There are 9 hidden switches. A switch that is on adds its own fixed numbers to the row, and there is some noise. The rows also spread widely along 12 directions, which tell nothing about the answers.
Some rows, each with its switches (1 for on, 0 for off) after it:
[-1.64 -2.65 -1.10 1.36 -0.41 -0.25 -0.58 -3.03 0.27 -1.16 -0.68 1.86 0.88 1.59 1.97 1.59 1.58 -0.70 1.13 1.37 -0.93 1.59 1.13 0.94 -0.31 -0.99 2.26 1.59 2.56 -1.61 1.11 -0.66 0.54 -2.07] | 1 0 1 1 0 1 1 1 1
[-1.28 0.01 -3.97 -0.38 -0.67 -0.77 2.49 -1.07 -2.66 0.07 2.06 -2.78 6.06 -0.28 -0.31 2.63 0.74 -0.35 3.69 -0.88 1.54 1.91 2.84 -0.97 2.53 1.76 1.06 -1.51 0.02 3.80 2.47 -1.14 -1.66 -1.53] | 0 0 0 0 1 1 1 1 0
[-1.41 -1.07 0.39 0.19 2.59 -1.33 -0.09 3.15 3.94 -0.40 3.54 -1.54 0.12 3.95 -0.51 0.06 0.95 -1.22 0.78 1.86 0.38 0.61 -1.39 -3.37 -3.23 1.65 1.26 -0.80 -0.26 -1.07 0.27 -0.43 -1.24 2.06] | 1 1 1 0 0 1 1 1 0
[-0.44 -1.18 -3.19 1.65 1.25 0.96 0.47 4.17 2.01 -0.56 1.21 -1.29 4.11 0.42 -1.54 0.84 1.47 1.63 -0.37 -0.94 1.18 0.90 -1.39 0.08 3.76 -2.21 1.01 1.87 1.16 0.97 1.96 -2.31 -0.03 -1.43] | 0 1 0 0 1 1 0 0 0
[0.87 0.16 0.68 -3.69 -0.47 -0.77 1.16 1.25 -0.44 2.43 -1.39 -2.52 -2.93 0.67 -4.10 1.95 1.39 -2.46 1.44 -2.87 -1.15 0.34 2.22 -5.35 -1.90 1.28 0.80 1.15 -0.29 -0.24 1.90 -0.51 0.31 2.82] | 0 1 1 0 0 0 0 1 0
[-1.19 -0.45 2.85 1.92 0.24 -1.27 -0.32 -1.66 0.59 -2.59 -1.37 0.27 0.71 2.77 2.78 2.98 2.26 -1.21 3.67 3.10 -0.70 -0.30 1.19 3.05 -2.91 0.91 -2.19 0.47 3.50 -0.85 2.69 -0.41 0.39 -1.32] | 0 1 1 0 0 1 1 0 0
[-0.84 -1.72 0.33 1.45 -1.79 -2.50 0.36 -0.54 -0.54 -0.13 -0.52 2.55 0.86 0.23 0.55 1.46 0.10 0.74 -1.37 0.72 -0.78 0.41 3.18 0.47 0.29 -0.39 -0.12 0.43 2.26 0.70 0.27 1.19 -0.71 -2.65] | 0 1 1 0 1 1 0 0 0
[-0.37 0.43 -1.79 1.74 -0.08 -0.64 3.62 0.22 3.06 -0.92 3.67 -4.59 2.97 1.74 0.60 1.72 0.06 -1.93 3.37 0.41 -0.17 2.39 3.46 -0.78 -0.30 3.09 0.10 -0.72 0.69 2.79 1.42 0.54 -2.15 0.81] | 1 0 0 1 1 1 0 0 0
[1.67 -0.03 0.12 -0.25 -0.86 -1.69 2.56 -0.97 -1.76 0.49 0.97 -3.79 3.81 0.99 1.21 1.94 3.35 0.16 2.05 0.30 0.73 2.23 5.19 -1.39 -0.36 1.00 -1.15 -0.95 0.97 4.54 3.72 0.62 -0.97 -0.32] | 0 1 0 1 1 1 1 1 0
[-0.19 -3.12 -2.10 0.33 0.87 -2.56 2.79 0.32 -0.35 -0.56 1.52 -1.03 1.87 -2.05 0.88 2.51 0.28 0.22 0.07 1.03 1.81 1.64 0.03 0.17 1.30 3.52 1.35 2.66 3.02 -0.26 -2.48 0.57 -0.55 0.10] | 0 0 0 0 1 1 1 1 0
[-2.16 0.90 0.96 -2.70 -2.13 -2.55 -0.02 1.42 -5.61 0.75 -2.98 5.36 -2.02 -4.29 -3.34 2.73 -0.97 -0.69 -5.59 -1.09 0.50 -1.41 2.59 0.95 3.31 -1.03 1.80 0.72 2.15 -2.43 -2.41 0.05 0.04 -3.74] | 0 0 1 0 1 0 0 0 1
[-0.04 -1.85 -2.74 2.51 -0.03 1.46 0.17 0.35 -0.13 -2.01 2.88 1.56 0.11 1.17 -2.35 0.42 -2.09 -1.27 -1.29 0.28 -0.30 0.97 3.82 0.46 2.11 -1.07 2.52 -1.05 1.97 0.27 0.11 3.08 -1.62 -1.82] | 0 1 1 1 0 1 0 1 0
[-0.46 -0.41 -0.39 0.21 -0.39 -1.05 1.72 2.15 -1.43 -0.20 -0.32 -0.73 0.60 0.69 -1.67 2.03 0.89 0.70 -0.90 -0.50 0.92 0.34 0.56 -0.31 1.06 -0.30 -0.43 0.95 1.61 0.83 1.23 0.09 -0.68 -1.82] | 0 0 1 0 0 1 1 1 0
[-3.47 2.20 -0.13 1.26 0.18 -1.51 1.67 1.16 2.06 -2.01 0.19 -0.97 0.44 -0.13 0.02 3.55 1.08 -0.73 2.00 -0.32 -0.43 0.41 -1.03 2.84 0.53 0.13 -1.05 -0.28 2.44 0.27 1.45 -3.99 -0.83 -1.83] | 0 0 1 0 0 0 0 1 1
[-0.56 -0.53 -2.86 0.09 1.60 1.29 0.80 0.79 1.09 -0.48 3.49 -2.27 1.33 0.80 -1.67 1.35 -0.26 -2.29 2.05 -0.01 -0.70 1.09 3.15 -2.27 0.24 1.73 2.13 1.25 0.03 -0.48 0.26 0.28 -0.41 1.44] | 0 0 0 0 0 0 1 0 1
[-0.54 -0.17 0.18 -0.62 2.11 -2.24 2.11 6.72 -0.17 -2.71 2.77 -0.67 0.75 3.91 -4.72 0.84 0.39 -1.53 -1.73 0.72 3.42 -0.36 -3.09 -0.73 0.97 -0.53 0.60 -3.13 1.09 0.94 3.35 -1.12 -2.55 -2.37] | 1 0 0 1 1 1 1 1 1
[-2.03 1.17 -1.28 0.03 -2.53 -3.90 4.20 -0.15 0.28 2.68 -2.09 -1.88 3.37 -0.18 -0.72 2.14 0.96 1.42 0.97 -2.61 -1.12 2.09 1.92 -2.67 0.00 0.92 -0.55 -0.88 0.48 3.24 1.19 -3.32 -1.49 -2.58] | 0 1 0 1 0 1 1 0 0
[-0.21 -1.28 -2.50 -0.37 -1.03 0.32 0.73 -2.40 -0.55 0.76 0.69 -1.56 0.97 0.85 -1.21 1.32 -0.56 -1.74 3.10 -0.56 -1.18 2.30 4.13 -3.08 -0.23 2.21 2.89 0.29 0.56 0.12 0.80 1.54 -0.38 0.82] | 1 1 0 0 0 1 1 1 0
[-0.04 2.08 1.82 -0.52 -0.64 -1.51 0.33 6.58 2.58 -1.68 -1.19 1.77 -4.31 3.60 -7.26 3.10 -0.89 -2.45 -0.58 -3.20 -1.80 -2.74 -0.68 -0.68 -0.42 -2.03 -0.98 -0.91 2.75 -0.81 6.18 -3.75 -1.40 -0.89] | 0 0 0 0 1 1 1 0 0
[-3.81 1.22 -2.41 1.80 -1.59 -2.07 1.58 1.24 0.92 0.87 0.38 -0.33 3.37 0.28 -0.40 0.73 -0.71 1.72 -0.67 0.04 0.35 2.28 0.25 -0.60 1.70 0.40 1.06 -1.31 0.51 1.08 -0.89 -1.24 -1.67 -3.44] | 1 1 0 0 0 1 1 1 0
[-0.35 -1.41 0.91 -0.61 1.20 -2.50 2.59 -0.08 -0.18 -0.07 -0.49 -0.05 -1.94 -2.01 -0.88 3.01 -0.05 -1.81 -0.48 0.54 0.13 1.01 1.55 -0.08 -1.04 3.42 1.48 1.99 3.61 -2.56 -3.48 0.30 -0.02 0.91] | 0 1 1 1 0 1 1 0 1
[-2.79 0.25 1.02 0.67 0.56 -3.26 2.19 -0.59 0.42 -1.68 0.15 -0.50 2.28 0.15 2.31 1.79 1.47 -0.95 1.20 2.47 0.52 1.15 0.04 1.84 -0.73 1.88 -0.25 -1.25 2.17 -0.05 -0.59 -1.25 -0.64 -2.24] | 1 1 0 1 0 0 0 0 1
[-1.35 0.57 0.04 -0.77 -1.05 -0.76 -0.55 -0.13 -1.30 0.02 -0.50 1.51 -0.06 -0.34 -1.73 1.91 -0.97 -2.13 0.21 0.56 -0.40 0.42 3.52 -0.62 0.42 1.43 2.24 -0.18 1.73 -1.97 -0.08 0.82 -0.46 -0.50] | 1 1 0 0 1 1 1 0 0
[-2.65 -1.69 -2.90 0.64 -1.30 -2.17 1.70 2.41 0.70 1.27 0.20 -0.49 1.17 2.27 -4.36 0.32 -2.58 -0.40 -0.80 0.05 1.47 2.66 -1.76 -3.25 1.36 0.49 2.72 -0.29 0.02 -0.65 -0.74 0.08 -1.65 -4.06] | 0 1 0 0 1 0 1 1 1
[-0.48 -1.79 -0.36 2.30 -0.37 -0.28 0.44 0.42 0.41 -0.82 1.27 -0.47 -0.04 1.93 -0.20 -0.06 0.00 0.06 -0.78 1.96 0.12 1.80 2.20 0.02 -0.05 0.17 0.47 1.19 1.80 -0.31 -0.22 3.25 0.15 -1.16] | 0 1 0 0 0 1 0 1 1
[-0.89 -2.79 -5.45 2.28 1.65 1.95 -0.87 1.42 0.57 -2.07 5.68 0.10 5.50 3.03 -0.70 -0.25 -0.19 -0.32 1.22 1.20 1.32 1.22 1.27 -0.89 2.76 -1.18 3.05 -0.96 -0.17 1.56 2.47 0.72 -1.60 -1.60] | 0 0 0 0 1 1 1 1 0
[-0.88 -0.21 -1.64 0.48 -0.83 1.68 -1.45 -2.02 -1.41 -0.66 0.79 1.03 0.91 0.79 -0.39 0.51 0.27 -1.85 0.26 1.03 -0.91 1.81 4.97 -0.53 1.25 -1.50 3.33 -0.47 1.17 -1.04 1.19 1.43 0.06 -1.65] | 1 1 0 1 0 0 1 1 1

New rows, each followed by its switches (1 for on, 0 for off):
[-2.44 -1.39 -3.31 0.23 0.24 -1.90 2.98 -0.18 -0.60 0.08 2.20 -0.30 3.59 0.24 -0.54 0.84 -1.03 -0.96 0.88 -0.10 0.47 1.20 1.23 -1.76 0.71 2.41 1.88 -1.50 -0.23 1.16 -1.23 -0.04 -1.90 -1.44] | 0 0 0 1 0 1 0 0 0
[-0.28 -0.36 -0.04 -1.20 1.70 -0.04 1.38 2.88 -2.06 -0.49 2.06 -2.42 1.27 -0.75 0.20 0.51 1.83 -0.36 -1.48 1.76 2.57 0.45 0.91 -0.61 1.06 1.63 -0.09 1.84 0.58 -0.25 -1.33 2.15 0.16 0.75] | 0 0 0 0 0 0 0 1 0
[0.27 -0.79 -1.47 -1.25 1.85 2.14 -2.85 1.15 -1.41 1.17 3.91 -0.73 3.56 -0.15 1.65 -0.33 4.09 0.35 -1.86 1.33 1.03 1.14 4.89 -2.95 1.27 -2.42 2.38 2.16 -1.47 0.42 1.02 0.72 0.80 1.47] | 0 0 1 0 1 0 1 1 1
[-0.78 -0.52 -0.74 0.54 0.46 -2.53 0.93 0.55 0.92 -0.78 1.67 1.79 0.70 -0.24 -0.50 2.05 -0.03 -0.33 0.29 -0.47 -1.68 -0.27 3.31 -0.82 -0.78 1.30 0.44 -0.99 2.14 0.62 0.41 -1.06 -1.29 0.35] | 0 1 0 0 0 1 1 0 0
[1.52 -3.29 -1.53 0.21 1.95 -1.27 1.68 1.07 1.20 -2.14 3.80 -0.59 0.57 0.09 -0.43 1.72 0.73 -1.44 0.53 0.35 0.07 0.34 2.16 -0.35 0.65 2.11 1.55 1.60 2.39 0.50 0.48 0.85 -0.45 2.14] | 1 0 0 0 1 1 0 0 1
[-0.08 0.10 3.14 -0.10 -1.19 -1.89 1.89 1.00 0.66 -1.09 -2.15 -0.69 -3.62 3.79 -1.66 2.18 -0.10 -2.97 0.75 1.05 -1.16 -0.13 1.03 -0.41 -3.16 1.13 -1.38 0.64 2.62 -1.47 2.20 1.07 -0.69 -1.58] | 1 0 1 1 0 0 1 0 0
[-1.08 -3.49 -3.93 1.78 1.80 -1.00 1.12 0.86 2.78 -0.88 3.44 -0.53 2.66 0.06 0.41 0.34 -0.33 0.73 0.39 0.83 0.34 1.99 -0.58 -1.42 1.12 1.89 3.09 1.16 1.81 -0.56 -2.05 -0.01 -0.88 0.61] | 1 1 0 0 0 1 1 1 0
[-2.32 -1.56 -2.95 0.83 0.40 0.58 0.64 3.37 -0.98 -0.81 1.67 0.13 2.13 0.66 -1.44 -0.93 -1.08 0.62 -3.01 1.45 2.33 1.21 -1.54 -0.42 3.37 -0.69 2.16 1.02 0.22 -1.18 -1.75 2.20 -0.68 -3.24] | 1 0 0 0 0 0 0 1 0
[-3.51 -0.78 -0.14 1.32 0.00 -1.92 -0.95 -0.05 -0.89 -0.87 0.62 3.94 1.27 0.49 -0.02 0.59 -0.95 -0.25 -1.81 2.32 -0.24 0.20 1.87 0.55 0.00 0.23 1.71 -1.01 1.56 -2.08 -1.78 0.61 -0.60 -3.00] | 0 1 0 0 0 1 1 0 1
[-0.29 -2.29 -2.21 0.91 2.00 0.60 1.19 4.30 -2.00 -1.66 0.68 -0.11 2.19 0.47 -3.53 1.08 -0.60 0.66 -1.89 0.92 3.09 0.09 -1.95 0.78 3.63 -0.51 1.38 0.98 2.02 -0.86 -0.59 0.99 -0.48 -2.99] | 0 1 1 0 0 1 1 0 0
[1.55 -3.89 -2.95 2.12 1.60 -0.47 1.46 3.46 5.14 -2.94 4.59 0.20 -2.42 2.68 -3.78 1.87 -1.72 -1.94 0.67 -1.52 -1.17 -0.04 -0.18 -1.04 0.31 0.59 1.65 1.01 3.05 0.27 1.93 0.05 -1.95 1.69] | 0 0 1 0 1 1 0 1 0
[-1.57 -0.29 -0.46 1.05 0.34 0.22 -1.05 2.38 0.68 -1.32 0.55 1.49 1.04 0.71 -1.11 1.32 0.05 -0.80 -0.84 1.04 0.41 -0.23 0.33 1.17 1.64 -1.61 0.91 0.36 1.70 -1.26 0.80 -0.44 -0.37 -2.22] | 0 1 1 0 1 0 0 0 0
[-3.50 -2.90 -3.91 1.65 0.22 -2.05 1.73 -2.62 0.14 -0.36 1.46 1.47 0.94 -2.88 -0.09 2.11 -2.98 -1.02 0.68 1.30 0.16 2.77 0.78 0.39 1.25 4.27 4.34 0.92 3.02 -2.95 -5.92 0.87 -0.72 -1.04] | 0 1 0 0 0 1 1 1 1
[-1.30 1.30 0.82 0.05 0.34 0.29 0.81 4.09 0.62 -0.98 1.59 -2.59 0.73 4.86 -1.83 -0.35 1.99 -1.01 -0.70 1.19 1.41 0.85 -0.41 -1.41 -0.27 -2.26 -0.58 -1.43 -0.91 1.37 3.69 0.07 -1.10 -2.38] | 1 0 1 1 0 0 0 1 1
[-5.27 4.30 0.02 0.21 -3.11 0.60 -2.57 -1.22 -3.12 1.51 -1.02 2.38 2.68 1.13 0.26 0.86 0.22 -0.38 -0.56 0.77 -0.61 0.19 4.63 -0.04 0.51 -2.39 0.71 -2.86 -1.46 0.03 1.55 -0.37 -0.82 -4.20] | 0 0 1 0 0 1 1 1 0
[-1.67 0.45 -1.04 0.63 1.01 -3.34 2.73 4.83 1.19 -2.45 1.66 1.55 0.33 1.20 -3.45 2.19 -0.38 -0.41 -1.40 -1.58 0.44 -1.02 -1.85 0.52 0.90 -0.55 -0.10 -2.89 2.58 1.35 2.22 -3.52 -2.82 -2.31] | 0 0 0 1 0 1 1 1 0
[-1.01 -0.89 -1.55 -1.09 1.50 -0.25 0.82 3.45 0.74 0.49 -1.20 -0.81 0.50 -0.02 -3.55 2.06 0.92 0.04 -0.41 -1.59 0.82 0.55 -2.58 -1.68 1.94 -0.50 2.41 2.11 1.29 -1.81 0.31 -3.17 0.59 -0.59] | 1 1 1 0 0 1 1 0 1
[-1.38 -1.57 -1.83 0.82 0.70 -1.12 1.00 1.39 0.05 -2.90 2.00 0.84 1.48 1.10 -1.22 2.07 -1.38 -2.21 1.34 1.51 0.74 -0.02 -0.26 1.18 1.36 1.72 1.55 -0.34 2.49 -1.09 0.67 0.14 -1.55 -2.25] | 1 0 0 0 1 0 1 0 0
[-1.60 0.52 -0.71 0.07 -0.39 2.96 -2.57 2.31 -2.03 -0.91 -0.46 0.85 0.12 4.56 -4.50 -0.01 -0.78 -1.89 -0.07 1.05 1.12 0.10 0.57 -1.03 1.43 -2.90 2.34 -1.45 -0.15 -1.92 3.44 1.70 -0.22 -3.16] | 1 1 1 0 0 1 1 1 0
[-0.95 2.63 -1.02 -2.67 0.96 -0.55 1.18 1.84 -1.56 -0.03 3.15 0.09 -0.18 -2.23 -2.85 2.09 0.35 -2.83 -0.57 -2.40 -0.37 -0.78 4.66 -2.08 0.67 1.36 1.97 -2.47 0.02 0.68 0.32 -1.24 -1.72 2.83] | 0 0 0 1 0 1 0 1 0
[-0.76 -0.03 -0.39 -1.78 2.00 -0.92 0.17 3.30 -2.84 -2.56 0.72 2.89 1.28 -1.28 -2.55 1.46 0.82 -1.34 -2.07 -0.15 1.30 -1.80 0.02 0.95 2.78 -1.19 1.69 -2.22 2.01 -0.77 1.00 -1.35 -0.80 -1.70] | 1 1 0 1 0 0 0 0 0
[-0.72 0.23 -2.28 0.48 -0.75 0.49 2.92 1.50 0.61 0.58 0.22 -3.53 2.37 -0.21 -1.27 1.52 -0.08 -0.79 0.46 -0.71 1.26 2.22 1.27 -0.76 2.54 1.15 1.59 1.87 0.94 0.42 -0.05 0.08 -0.59 -0.84] | 1 0 0 1 1 1 0 0 0
[-0.77 -2.89 -1.12 1.28 -0.98 -1.25 0.97 -0.97 0.58 0.04 -0.06 -0.73 3.64 3.94 1.80 0.30 1.46 -0.20 1.72 1.94 0.37 1.96 0.78 -1.49 -0.88 -0.06 0.85 0.99 0.63 0.74 2.55 0.47 -0.48 -2.71] | 1 0 0 1 1 1 1 0 0
[-1.72 0.08 0.30 1.43 -1.59 -1.09 1.30 -1.50 3.22 1.84 -2.10 -1.55 -0.11 0.12 0.65 2.62 0.68 -0.86 1.35 0.14 -1.42 2.80 2.04 -0.45 -1.11 0.92 1.29 2.99 2.44 -1.66 -0.76 -1.74 0.39 -0.74] | 0 1 1 1 1 1 1 0 1
[-1.47 -3.67 -3.38 0.40 -2.27 -1.45 0.91 -1.72 -2.57 -0.52 -2.05 3.04 2.14 0.37 -1.68 2.15 -1.26 -0.10 0.69 -1.04 0.04 0.53 -0.04 0.27 2.99 -0.50 2.49 0.92 1.94 -0.09 1.14 -0.30 -0.42 -4.52] | 1 0 1 0 1 1 0 0 0
[0.80 -1.08 -0.05 -1.55 2.13 -2.45 3.41 3.75 1.55 -0.52 3.46 -2.93 -0.37 3.86 -4.54 2.10 0.08 -3.42 1.75 -0.59 0.99 0.26 0.32 -4.29 -2.40 2.67 0.65 -2.01 -0.10 1.51 2.48 -0.87 -2.54 1.44] | 0 0 1 1 1 1 1 0 1
[-1.73 -0.27 -2.28 -0.17 0.68 -0.86 1.36 3.42 -0.55 0.77 1.32 0.50 2.20 -2.24 -0.70 0.84 0.44 1.63 -3.58 -0.95 0.62 0.13 0.67 -1.08 2.97 -0.73 0.99 1.79 0.21 0.38 -2.12 -0.71 -0.50 -1.42] | 0 0 1 0 0 0 0 0 0
[-0.13 -0.57 0.60 0.90 0.77 -2.59 1.85 0.79 2.78 -0.88 1.19 -0.53 0.71 -0.11 1.16 2.74 1.18 -0.97 0.62 0.71 -0.69 0.93 1.79 0.18 -0.98 1.34 -0.18 0.41 3.02 0.44 0.22 -1.61 -1.31 0.02] | 0 1 1 1 1 0 1 0 0
[-0.79 -3.31 -4.13 2.51 0.40 -1.71 1.29 2.73 3.85 -1.74 2.81 1.01 2.02 1.77 -1.10 1.31 -0.64 0.99 -0.14 -1.01 -0.32 1.11 -1.99 -0.40 2.02 -0.59 2.09 0.80 2.59 0.68 1.59 -2.10 -1.77 -1.69] | 1 0 0 0 1 1 1 1 0
[0.09 -2.49 -2.27 1.81 -0.75 0.80 0.47 -0.29 1.60 -0.33 -0.86 -1.47 0.98 1.42 -1.12 1.85 0.13 -0.37 2.14 0.21 0.17 2.34 0.15 0.14 1.18 0.20 1.82 3.18 2.90 -1.20 1.57 0.10 0.55 -1.05] | 0 1 0 0 1 1 1 1 0
